There are 4 nested groupings, the coarsest first. Each group lies inside one group of the grouping before and may be the whole of it. The rows also spread widely along 15 directions, which tell nothing about the answers.
Known rows, each followed by its group in each grouping:
[-16  -8 -41  -2  19 -55  25  13 -31  26 -19 -59   7  29  26  -1  -7  26
  -6 -20   3  -6 -61  19 -32   5  20  -7   3]
Q132 Futil Vodo Q59
[-33  -9  38   1 -19 -36  52 -36 -41 -25  -7  30 -32  12 -46  39  19 -14
 -39  -9 -22  13  -2   0   0  22  22 -26 -22]
Q251 vuru reni Q568
[  4  12  13  -8 -25 -26  40 -65 -19   5  -1  28 -14   6 -19  15  23 -14
  30  26 -30  -2  15 -17   4  16  -1   6  -4]
Q132 nevo mati Q764
[-44  55 -24   7   7 -16   9 -27  -2 -22 -36  23   5  11  14  -8 -15  28
  52 -10 -26 -54  -7   7 -29 -18   2  20  19]
Q132 Rekeg Gigu Q889
[-36  10 -18  -8  32 -18 -42  43  -4  13 -23 -16 -11  33   4  29 -58 -32
   0   6  25 -32 -13  -2   4  -9   5  -9 -32]
Q251 Kavup pesa Q308
[-21   5  59  -2 -16  43   0   0  11 -37  19  66   0 -21  -9  -4  25   1
  13 -30 -20  -5  38  -7 -13 -40  -3  23  19]
Q251 peta tup Q952
[ 15 -22  16 -35   3  15   0   8  17  -3  11 -24   3 -25 -39  18  -4 -47
 -35  30  -6  73   8 -18  31 -15   9  -1 -10]
Q251 vuru bupid Q367
[ 18 -26 -31   5  -3 -17 -34  33  27  15 -34 -18 -21  34  22  42  -8   7
 -39 -36  10  -8   5 -27 -14  12 -38 -22   3]
Q132 nevo Vovo Q41
[ -5 -44  26 -23  45  19  15 -39 -53  -9  21 -20  55 -33 -53  -3   6  -8
 -49  -9 -52  62 -12  13 -28  -9  29  19  -4]
Q251 vuru gef Q598
[ 27 -11   1  20   8 -54 -14  19 -63  43  15   0 -22  42  17   7 -22  -9
  22   4  24 -26 -21   8  37  21   9 -45 -20]
Q132 fediv Gazo Q644
[ -9 -28  -7 -23  20  19 -25 -30  -3   2 -14  36  22  12 -29  32  13 -34
 -29  17 -32  16  18 -53 -15 -18 -34  16   2]
Q132 fediv gos Q261
[ 40  16 -16  -1  15 -31  44 -55  -6  -7   6  32  20 -63 -40  -9  11  -7
  12  35 -39   2   8  -1  27   0 -10  11  26]
Q132 Rekeg fere Q169
[-15   1  47 -20  40  59 -61 -30 -27 -38   0  49  20  17   4 -20  29   9
  37 -22   8 -31  42   1 -58  29  -2 -14   4]
Q132 nevo mati Q114
[ 38  -5  -8  14  -1  20 -21  22 -24  43   6   6  18  31  34 -19   0  40
  -5 -25  -4  15  -5  -7 -34 -18   5  12  34]
Q132 Rekeg Gigu Q793
[  6  18 -26  12  76  53 -34   1 -11 -38 -22  24  65 -12  53 -18  -8  22
  15   3  -7 -38 -18  31   5 -19 -26 -23  33]
Q132 fediv Gazo Q386
[ 48  -7 -47 -19  21 -21 -22  28  52  13 -41 -47  -8  -9  14  15 -10  -6
  -8   4  25  -7  11 -28 -17  33 -29  -7   0]
Q132 Rekeg Vuk Q531
[  0  24 -27 -28 -18  44  -5  17  20  51  20   8   8  32  -2 -11   3  14
 -14  26   6  44 -15 -38 -33 -66  12  62  36]
Q132 fediv gos Q755
[-37  27 -58   2  33  -7 -27  14  14  -8 -16  24  -8   5 -33  24 -43  -3
 -37  -5  19 -34  -8  -9  -3 -16 -14  -4  -1]
Q251 vuru bupid Q437
[ 10  17   2  -4  -2  -8   5  -2   5  15 -62  15   5  36  27  43 -20 -32
  -1  45 -37  11   7 -28   3  -2 -13   5 -14]
Q132 fediv kevim Q877
[ 57  20  -5   6   4 -28  25  11 -26  38  21 -23  -7 -27  -8 -34 -17  54
 -12 -12  17  24 -13  26 -31  20  50  12  27]
Q251 peta tup Q96
[ 20 -33 -61  14  52   4  -4 -38 -52  32  46 -42  27 -12 -12   8 -29  18
 -36 -21   7 -24 -21  33 -13  13   0  -6 -25]
Q251 Kavup bopet Q767
[-37 -28   1   2   8  19 -11 -56 -25 -38  35  65  -1  11  -8   9  50 -17
  27 -21   4 -54  11 -14  26  -1 -44 -36   3]
Q132 nevo mati Q114
[ 27  16  15  -1 -17  -6   7   1 -35  16  62 -31 -24 -18 -13 -32 -20  13
  26  -8  28  28 -14  41  36  -3  47  -8   8]
Q251 Kavup pesa Q308
[ 26  -3 -40  15  36 -53  13  51  -5  29 -22 -23 -14  16  19  34 -25   9
 -64  -7  29 -49 -27  21 -29  16  -8 -13 -16]
Q132 fediv Gazo Q644
[ 29  16  -1 -26   2 -11   8  43   0  31  11 -54 -22  21  27 -26  10  30
   9   6  52  17 -27  16 -41  14  40   7  12]
Q132 fediv gos Q261
[ -8 -15  50 -20   1  10  62 -47 -11 -17  32  16  10 -35 -23  28  33 -67
  11  52 -25   4  13  12  31 -11   6  12 -43]
Q251 Kavup bopet Q767
[ 34 -37 -15  27   4  -7  12 -34 -59  20  38 -14  21  -1  37 -23  12  18
  48 -16  -1  -1 -30  19  55   8  -1 -38  13]
Q251 Kavup pesa Q308
[-29 -48  -1 -14  -4 -29   9  -6 -10   5  25   4  16 -17 -49  20   2 -16
 -32 -26 -58  28 -12 -27  -6 -71 -14  40  18]
Q132 fediv gos Q261
[ 46 -64 -49  18  -7 -12  -4 -18 -24  66  37  21   4  28   1  31  17  -6
 -43  -9  -2 -12   3 -46   5 -13 -51   2  -2]
Q132 fediv gos Q755
[-16  26  33 -18   2 -43 -16   1 -20  19 -15  28 -32  22 -35  -8 -18 -11
  52   9  19 -34  28 -18 -40  35  32  10 -26]
Q251 vuru gef Q598
[ 17   6 -53  -7  34 -35  15 -35 -32  32   3 -21  -6  11  -3 -11  11  17
   7  11  36 -41 -19   6 -41  56   7 -12  -9]
Q132 Rekeg Gigu Q793
[ -9 -13  40   1 -13 -65  32  28   3  -1 -58  -3 -20   9   7  29   0  -4
  -1 -19 -23 -13   7  -6 -40  19  17   5  -8]
Q251 Kavup pesa Q308
[ 39  -3   4   3 -50 -19   6   4  19  13 -25 -29 -40  35  47  12  20  27
  28 -25   7  20   7 -17   5  29  -5 -26  17]
Q132 nevo Vovo Q41
[ 29 -30  -1  12  22  15  19  41  31 -29 -39  -7  25 -19  52  34  20 -12
 -54  -7  -5   7 -15  12  27  -6 -34 -32  14]
Q251 Kavup pesa Q308
[  0 -31 -15  -8  14 -16  20   4  23 -35 -26   9  16 -28   5 -18  52  20
  11 -25   3   4 -20 -15   2  10 -20 -20  46]
Q251 vuru gef Q598
[ 12 -41  -1 -29 -13  31  21 -11  15  -4  17   8 -17  23   1  29  83 -38
 -48  23  37  36 -15 -33  26  16 -31 -39   2]
Q132 nevo Vovo Q41
[-47 -18   5 -22  -5   9 -30  47  26  -4  -8  16 -10  43  10  37   5 -46
  -7   2   9  -4  -8 -40  17 -55 -29  -2  -6]
Q132 fediv gos Q755
[-41   6 -26 -15  32  68 -41   9  -1 -21  12 -23  18  26  22   7 -20  10
 -22 -24   8  -3 -19  19 -23 -43  -6   6   1]
Q132 fediv kevim Q877
[  8  31 -95  36 -13 -49  19  -6 -22  50  20  15 -24  21  -4   2 -27  47
 -23 -24  15 -45 -35   0   4 -21 -14   3  32]
Q132 Rekeg Gigu Q793
[ 14 -22 -15  -5  45  36   7 -11  -4 -14 -46 -24  41   9  37  29  16  20
 -57 -16 -26   1  -5  10 -63  11 -17   4   2]
Q132 fediv Gazo Q644

New rows, each followed by its group in each grouping:
[ 15  26 -34   8 -33  -9   5  21   2   2 -10  22 -20   0 -25 -32  10  72
 -34 -41   7  65 -31 -16   7 -13  20  -9  90]
Q251 vuru gef Q598
[ -2   7 -31 -30  59  33 -43  25 -27  33 -10  -1  39  31  -2 -23  -7   7
 -20  29  24  29 -38 -15 -36 -14  20  12  26]
Q132 fediv Gazo Q644
[ 21 -14 -47   7  17 -24   2 -69 -22  18  21  15  13 -19 -16  -3   2   6
  43  -5 -19 -46  16 -16   2  11 -32   7   1]
Q132 Rekeg fere Q169
[ 56   2 -34  32  13 -25  23  52   8  31   4  21  -6 -13  26  -8   5  40
 -46 -21  42 -40 -17  19 -21   6  -8  -6  34]
Q251 Kavup pesa Q308
[ 49  18  26  -6  10 -25  22 -10  -1  18 -19  11   0 -26 -10  10 -12 -24
  18  46  -7  -7  30   3  -6  35  15   9 -21]
Q251 Kavup bopet Q767
[ 25  -5 -38  -3  34  22  19  -5  21 -29 -29 -16  22 -31  -3   9  15  26
 -70  -9   2  29 -14  11 -17  21  -9 -18  26]
Q251 vuru bupid Q437
[ -6   4 -11   4  -7 -49  45   3  15   0 -28  22   3 -24  -8   1   8   6
  15   2 -24 -10 -16 -12  -1 -21   0  22  34]
Q251 Kavup pesa Q308
[ 22   0 -21 -18  39  26  -5   8  -5  13  19  -5   2  10  -6   4  23  -3
 -56  17  48   0 -19  10 -27  20  -1 -13  -2]
Q132 nevo Vovo Q41
[ 19 -26 -18  34 -25  39  10  -4 -35  42  39  55  11  34  26  10  18  22
 -42 -25  -5  18 -18 -24  26 -46 -19  -6  31]
Q251 peta tup Q96
[  0  13 -33  26 -20 -42 -22 -26 -63  68  -7  13 -17  62   8  -1 -48  24
  49 -10  -4 -21 -10 -24   4  13  17  -5  -2]
Q251 Kavup pesa Q308
[ -2   4  -2   5  27  -4 -81  32 -12  19 -13  65  -3  17 -18 -12 -33  14
  19 -28  19 -31  28 -40 -28   2  -7  -4  23]
Q251 peta tup Q96
[ 30 -12  66 -29 -17  16 -22  59  43 -15  17   2 -21 -26  17 -23  26 -32
  58   6  42  19  30  -7  29  -3   7 -10  10]
Q251 Kavup pesa Q308
[-33 -15  -7   4  27  39 -47   6 -26 -26 -15   9  -1  43  25   9   6  18
 -12 -47  32 -26  -8   6 -19  24  -8 -45   2]
Q251 Kavup pesa Q308
[ 14  -5  44 -23 -44 -75  33  45  31  31 -17   0 -38   8  -3  10  16 -36
  48  21  -3   9  11 -39   3 -11  12  23  -1]
Q132 Rekeg fere Q169
[ 12  -1 -46  -5  13  -2  34 -48  24 -30 -40 -13   8 -36 -19  11  17  43
 -39 -24 -19   6  10  -6 -46  35 -11   1  28]
Q251 vuru bupid Q367
[ 21  31  24  -8 -12 -13 -31  52 -17   4  31  -8 -35 -17 -49 -10 -53 -10
 -30   1  24  63  -6  22  51 -15  48 -16  18]
Q251 Kavup pesa Q308
[-27  48 -33 -19 -26 -41  30 -73   9 -21 -45  -4 -23   0 -20  17  -9   0
  50  31 -43   9   0 -27  18   4  -2   9  15]
Q132 fediv gos Q261
[  4  24 -15  -5 -18 -24  28 -38  11  -4   4 -16 -21 -25 -29  20 -29  -9
  10   4 -19  -2  19   2  18   2   3  15 -20]
Q251 vuru gef Q598
[  2 -45  40 -17 -31  66 -10  -4  18 -14  26 -14   6  -2  19   1  35   2
  11 -45 -11  37  30 -13 -14 -28  -7  18  11]
Q251 Kavup pesa Q308
[ 10  -6  54  -7 -10  61 -45  34  19 -39 -17  31  -1   9  -1  12  14  26
 -52 -60 -20  37  47  -6 -48 -17  -7   1  35]
Q132 Rekeg fere Q169
[-14 -20 -12 -24 -12 -30  41   0  28 -21 -16 -45   3 -38 -14  -3  22   5
  12 -12 -20  46 -28  -6  11 -15  14  10  34]
Q251 Kavup bopet Q767
[-32  25  15 -10 -13 -42  15 -20 -13  13 -28  11 -28  35 -17  32 -17 -19
  24   9 -20 -30  18 -18 -32   6  13  18 -30]
Q132 Rekeg fere Q169
[  5  23  -7   4 -55 -37  30  -7 -25  34   4  20 -31  24 -39   4   0  13
 -31   1 -27  57 -18 -25   9 -25  26  15  37]
Q132 Rekeg Gigu Q889
[-33  12  28 -21   1 -13   2 -25 -13 -32 -17   3 -29   9 -10  27  -2 -41
  31  19  12  -5   9  -7  34  34  11 -40 -35]
Q251 peta tup Q96
[ -8  22 -21   5  18  41 -32 -38 -27 -29  24  -7  16 -16 -22  -8 -34  38
 -18 -48 -28   6  13  31 -20 -19   5   5  21]
Q132 Rekeg Gigu Q793
[-23   7  12  -6   1 -24  17  34 -34  12  40  27 -44  41  -3 -19  48  18
 -17 -23  79 -49 -31  26 -48  23  26 -24  -3]
Q132 Futil Vodo Q59
[-27  -3  -7 -36  27  60 -74   1   0 -27  25  23  10   7 -18 -36  24  -6
  35 -12  34  15   6 -24   3 -14 -11 -18  36]
Q132 Rekeg Gigu Q793
[-34  49  37 -36  22 -35 -25  31  14  -9 -41 -13 -10   4 -32  21 -65 -38
  18  28 -21  -5  19   4 -34 -13  31  32 -28]
Q132 nevo mati Q764
[-21 -26  18   2  12 -36  -4  27 -26  16   7  54 -30  30 -12  16  23 -20
  -9 -13  45 -49  -2 -26 -17  22  -5 -28 -16]
Q251 peta tup Q96
[-45 -23 -51 -14   8 -68  17  41  -5  16  14 -80 -19   0 -37   7 -33  16
 -36 -48  12  20 -65   9  -6 -29  29   7   5]
Q251 vuru gef Q598
[ 18 -18 -29  21 -14 -34  45 -54 -33  41  15   8  -4  22  17  31  11 -14
   9   7 -20 -44   2 -11   7   5 -27   0 -28]
Q132 Rekeg Gigu Q793
[-44  12 -26 -25  24  33  16  -6  38 -21  13   4  24 -26  13  -2  10 -23
  35  21   7 -23 -17  -9  14 -54 -16  27   6]
Q251 peta tup Q96
[ 24  12 -23   2  -3 -54   2 -44 -26  23  -3  34   2 -23 -62   5 -33   5
  -6  13 -54  20  12 -27   7 -10   0  23  25]
Q132 fediv gos Q755
[ 15   0  24 -31   1   8  57 -36  -6 -25  22 -26 -11 -25 -18  -7  60   0
 -20  16  14  36 -18  27 -10  30  25 -12   5]
Q132 nevo Vovo Q41
[-30  -5  -4  25  -6 -15  -7  42 -43  24  24  32  -6  43  -3 -13   2  50
 -38 -69   1 -21 -31   9 -53 -47  16  15  37]
Q132 Rekeg Gigu Q889
[-40 -13 -35 -14  44 -17 -44  -6 -13 -23 -52 -11  23  24   3  24 -22 -16
   6   0 -21   0 -26 -24  13  -7 -24 -28   8]
Q132 fediv gos Q261
[ -6  14 -23  -4  36  38  10 -24  38 -66  -6 -31  30 -56  24   0   0  31
   7 -41 -25 -36  13  44 -23 -23 -24  16  16]
Q132 Rekeg fere Q169
[ 23  36 -39  21   8  16 -13 -28 -48  27  27 -12   3  26  24 -16 -33  57
  11 -22   6 -18 -15  35 -10   1  14  -7  15]
Q132 nevo mati Q764
[ 40  15   9  27  -9 -43  11  12 -45  20   5  29 -40  39  20  22   1  -2
 -19   8  36 -29 -12  19  39  47  -1 -67 -13]
Q132 nevo mati Q764
[-25  14  45 -19 -10  22  -1 -33 -23 -44   6  20  -5  12   1  -2  26 -14
  35   5 -12  23   0   9  30  -1  13 -27   8]
Q132 nevo mati Q114
[ 10 -25 -16  14  21  -6 -37 -20 -62  21  46 -23  -2  24  16 -14 -18  32
  38 -53  15 -44  -3  24 -12  14   2 -21 -13]
Q132 fediv Gazo Q644
[ 19  -3  23 -26  21  13  15 -25  13 -11  12 -18  36 -49 -10   5  -8 -40
  14  29 -45  13  25  14   1 -28  -7  37 -20]
Q132 Futil Vodo Q59
[ 36  60 -27  11  32 -10 -21  44  10   7 -42   7   5   5  32  10 -57   1
  -5  36  10 -18 -10  19  25  -7  -3 -13   9]
Q132 fediv Gazo Q644
[-55   9 -44 -37  41  55   7 -45  23 -36  -1 -49  17  -7  15   3  14  -6
  24   5  27 -33 -17  15 -28   4  -4  11 -18]
Q251 Kavup pesa Q308
[  9  -4  38   0  -2 -35 -33  35 -24   1  31  47 -40  11 -11 -25  18  12
  40 -28  48 -44  17   1  -9  21   6 -30  12]
Q132 fediv gos Q755
[-11 -42  13 -19   6  36  55  -9   9 -14  30  17   0  11  30  12  94 -40
  -4  21  51 -24 -19  -8  16  11 -26 -27 -23]
Q251 vuru gef Q598
[ 18   3   1   6 -19 -73  18  25  11  16 -68  27 -35  14  -8  52 -12 -31
 -29  23 -11  16   4 -48  32  30 -11 -29  -3]
Q251 peta tup Q952
[-38  16 -16  -5  41 -20   8 -37 -19 -24 -62  41   2  33  -9  33  15 -20
 -13  18  -3 -56  -6 -17 -38  45 -17 -25 -20]
Q132 Rekeg Vuk Q531
[ 25  19  16 -23  -6   8  13 -56  -2 -20  15 -21 -16 -38  -8 -16   7   0
  58  14   8  15  26   7  19  42  20 -12  -6]
Q251 peta tup Q96
[ 41 -49 -38   6  50  26  27 -13 -29  30 -15 -32  74  -2  34  -2  19  29
 -55  -6 -29  34 -40   2 -33  -2  -7   9  18]
Q251 vuru gef Q598
[  7  18  13  -2 -19 -27  40 -14 -39  28  77  82 -30   3 -30 -47  61   9
  42  25  50 -33 -18  -2  12 -10  18   2  32]
Q132 fediv gos Q755
[-52  -4   3  -5   6  22  -6  -3 -19 -10  -1  42  34  17 -20   7  -1   5
 -26 -15 -54  26 -21 -18 -16 -81  -2  34  39]
Q132 fediv gos Q755
[ 36   1  68   7 -27  56  46 -15   9 -29  34  75  -2 -27  26  -4  68  -6
   3   6   5   2  34   6  23  -7 -11  -9  16]
Q251 peta tup Q96
[ 22  10 -16   1  -1 -21  10 -50 -26  14  24  21   1 -19 -27 -11  -2  -2
  26  12 -20  -6  13  -7  14   2  -5   5   9]
Q132 Rekeg Gigu Q793
[ 39  41 -57  21  17 -15   0 -10   6   9 -48   1  -2  20  55  -4  -7  48
  29  -2  21 -52  -4   5 -16  41 -18 -24  19]
Q132 Rekeg fere Q169
[ 10  -8 -13 -15 -31 -40 -27  30  16  -2 -26  -4 -45  21  -4 -18  28  47
  17 -46  28  26  -4 -37 -22  29   4 -27  59]
Q132 fediv gos Q755
[-16 -28 -14 -35  24 -10 -12 -47   5 -20   7   7  28 -44 -52 -11   8 -42
  51  23 -26  22   5 -39  44 -11 -19   4   7]
Q251 vuru gef Q598
[ 28  83 -83  -3  -5  -8  23 -35  11  43  12  13 -16   4   1 -19 -20  17
  26  57  37 -31 -15   1   9   2   0  19  14]
Q132 Futil Vodo Q59
[ 44  22 -24   6  -6  29  10  41  21  24  26   1 -25   3  -3   2  -4  27
 -72  -7  50  17  -1  13 -18  -6  12   2  14]
Q251 vuru bupid Q437
[ -2 -13 -10 -17  23  20  -1 -44 -25  34   6   2  51   5   0   8 -14 -32
  32  44 -53  11  -2 -28  -1 -44 -10  44 -10]
Q132 fediv Gazo Q386
[  6 -23  32   3 -33 -16 -47  51  -8  20  36  30 -50  31 -31  14  -4  -2
 -24 -55  25  -2  32 -24  -8 -15  -5 -11   4]
Q132 Rekeg fere Q169
[ 35  16 -19  -3 -34  -9  39 -29   7 -17   1 -21 -34 -26   3 -18  32  55
   1 -26  18  39  -6   5   9  38  19 -26  48]
Q251 peta tup Q96
[ -3   8 -15 -20  20 -25 -39   2  -5  13  -2 -20 -31  -4 -42   1 -36  17
  -7 -28  31 -15  23 -10 -55  43  24   4 -11]
Q251 peta tup Q96
[ 31 -13  16 -36  45  -4 -47  31 -16  20 -35 -46  12  26  29 -14  -3 -12
  38  26  32  16  -3  -9 -26  49  21 -22 -13]
Q132 fediv Gazo Q644
[ 37 -25   5  -2  37 -16  47   1   2  20  -1  32  31 -16   8  25  36 -45
 -29  49  -6 -28  -4  -9  -1  -4 -30   7 -18]
Q132 Rekeg fere Q169
[ 43 -25  23  -1 -12  17 -38  30   1  25  -9 -27   2  29  54 -17  -1  20
  52 -24  16  23  18 -18  -6  14   7 -19   6]
Q251 vuru bupid Q367
[ 18  27 -52 -14   5 -42   9 -44 -26  43 -20   4 -12  15 -50  12 -21   9
 -33  36 -11  23  -9 -30 -25  26  15  12  11]
Q132 fediv gos Q755
[  8  -1 -30   3  17  50  -8 -50 -24 -23  49   6  11 -12  12 -18  21  25
  19 -20  15 -25  -3  24  19  -5 -18 -18  17]
Q132 fediv Gazo Q644
[-32  37 -46 -17  35 -22   1  17 -32  34   2 -54   2  35  -5   6 -50  -6
 -13  28  19   3 -59  21  -3 -21  39   7 -18]
Q132 Rekeg fere Q169
[-29   0  23 -48   4  21  16 -34   9   4  -3  14  32 -16 -42 -12  16 -39
  39  46 -39  48   4 -43  -9 -39  18  55   5]
Q251 vuru gef Q598
[-24  -2   5 -29  -6  25  35 -86 -26 -28  25 -55 -13   0 -16  12  26   6
   8 -17 -11   9   8  23 -32  31  22   0 -30]
Q132 Rekeg fere Q169
[ 11  29  -2 -10  13  50 -43   0 -19  -5  33   0 -25  21   2 -27  -3  28
  13 -19  70 -12  11  21 -11  38  20 -31  -4]
Q251 vuru gef Q598
[ 57 -16  24 -13  18  37 -74   7 -12   6 -18   4   6  17  -2   7  -8 -10
 -23  -4   3  34  48 -23 -18  43 -11 -26  -4]
Q132 Rekeg Gigu Q889
[-29  48 -13 -10  16 -26 -31  14 -16  15  21  28 -12   5 -42 -24 -43  -9
  44  11  14 -28 -10  -6   5 -32  22  21   8]
Q132 Rekeg Vuk Q531
[ 10  29 -19 -22  18  25 -45  -7  26  -9   3 -21  22 -35 -11 -22 -46  21
  38  -9 -29  15  25  -1 -17 -41   2  45  29]
Q132 fediv gos Q755
[ 47   7  -7   1 -21 -25  27  25  -5  53  32 -34  -3  -2   3  10 -31  -6
 -23  17 -14  38 -18   9  26 -43  15  27   4]
Q132 nevo mati Q764
[-10  25 -28  35  -8 -27 -15 -12 -69   4  23   4 -27  21 -12  -1 -50  46
 -13 -50   7   0 -30  28  39   5  26 -47  18]
Q251 peta tup Q96
[-14  -9 -45  -4  12  38   1  -7   5  13  14 -28  43  11  33  -3  -4  29
  -3 -26 -26   5 -30  -1 -23 -64 -16  37  30]
Q132 nevo mati Q764
[-22  17 -17 -20  45  52 -55  -8 -22   8   7  21  20  37   3  -5 -19 -14
  12  22  17 -18   0  -7 -23 -14  -4   6  -9]
Q132 fediv kevim Q877
[ 41   2 -65  25  14  -9 -21  -1 -42  31  -8 -24   9  30  25   6 -30  52
 -49 -22  -2  25 -37   7  10   4  -6 -32  33]
Q132 fediv gos Q261
[  0   2   6   5  22 -17 -15  34 -36  38  -4  16  12  33   1 -15 -18   4
   8   7  14   5 -23  -7 -13  -7  29  -4   3]
Q251 vuru bupid Q437
[  4  40   6 -15  -9  12   5  -9 -13 -13  10 -24 -25  10  -1  -7  -5  28
  -6  -4  15  24  -6  26 -15   7  32  -5  12]
Q132 fediv gos Q261
[ -8 -51  66 -44  42   8 -16   7 -21 -29 -19  -1  20   9  -4  14  50 -51
  -7  20   1  28   3 -16 -20  28   1 -28 -20]
Q132 fediv gos Q261
[-52   0 -45 -19  41 -33  29 -40 -22  17 -29  15  40  13 -22   3  10  -2
   3  22 -37 -23 -41 -25 -53 -26   1  42  16]
Q132 nevo mati Q114
[-26  47  -8 -29   3  16 -13 -50 -27   0  -8  35  12  -1 -59 -36 -16  16
  44  29 -22  53  -4 -30  -5 -14  40  24  37]
Q251 vuru reni Q568
[-13  18   0  19   2 -49   5  -3 -60   1 -20 -12  -6  25   1  10 -41  21
   1 -18 -35  12 -33  25  21  -6  29 -24  10]
Q132 fediv Gazo Q644
[ 35  44  63  20  -3 -57  13  19 -41  -1 -29   6 -23  11  10  19 -47   8
  -1  -2 -24  -9  15  48  -4  33  39 -23 -19]
Q132 nevo mati Q764
[ 34  31 -31  28  10 -27  -9  49  12  21 -27   2 -14  19  37  23 -39  16
 -33 -10  17 -50   1  17 -16   1 -15  -8  -4]
Q132 Rekeg Gigu Q889
[ 58  15 -14  11  33 -14 -37  43  -1  38  -6  32  31 -15   0 -20 -34  17
 -13   9 -11   3   4  -7 -13 -26  -5  23  40]
Q132 nevo mati Q114
[-24  17  33  -5  17 -41 -30  15 -49   8   5 -21 -13  24  -8  11 -63 -25
  40   4 -11 -14  -7  23  18  -9  34 -13 -37]
Q132 fediv Gazo Q386
[-13   7  44   6  -2  -6   5   0 -46  19  17  31 -33  51   0  27  -5 -25
  -5   8  32 -39  19   9 -21  28  24 -22 -60]
Q251 vuru bupid Q367
[-25  -3 -15  -8  18   3 -18  -7  23 -39 -49 -14   6   3   5  42 -13  -6
 -35 -28 -26 -12  15  -2 -26   4 -31 -10  -8]
Q132 Futil Vodo Q59
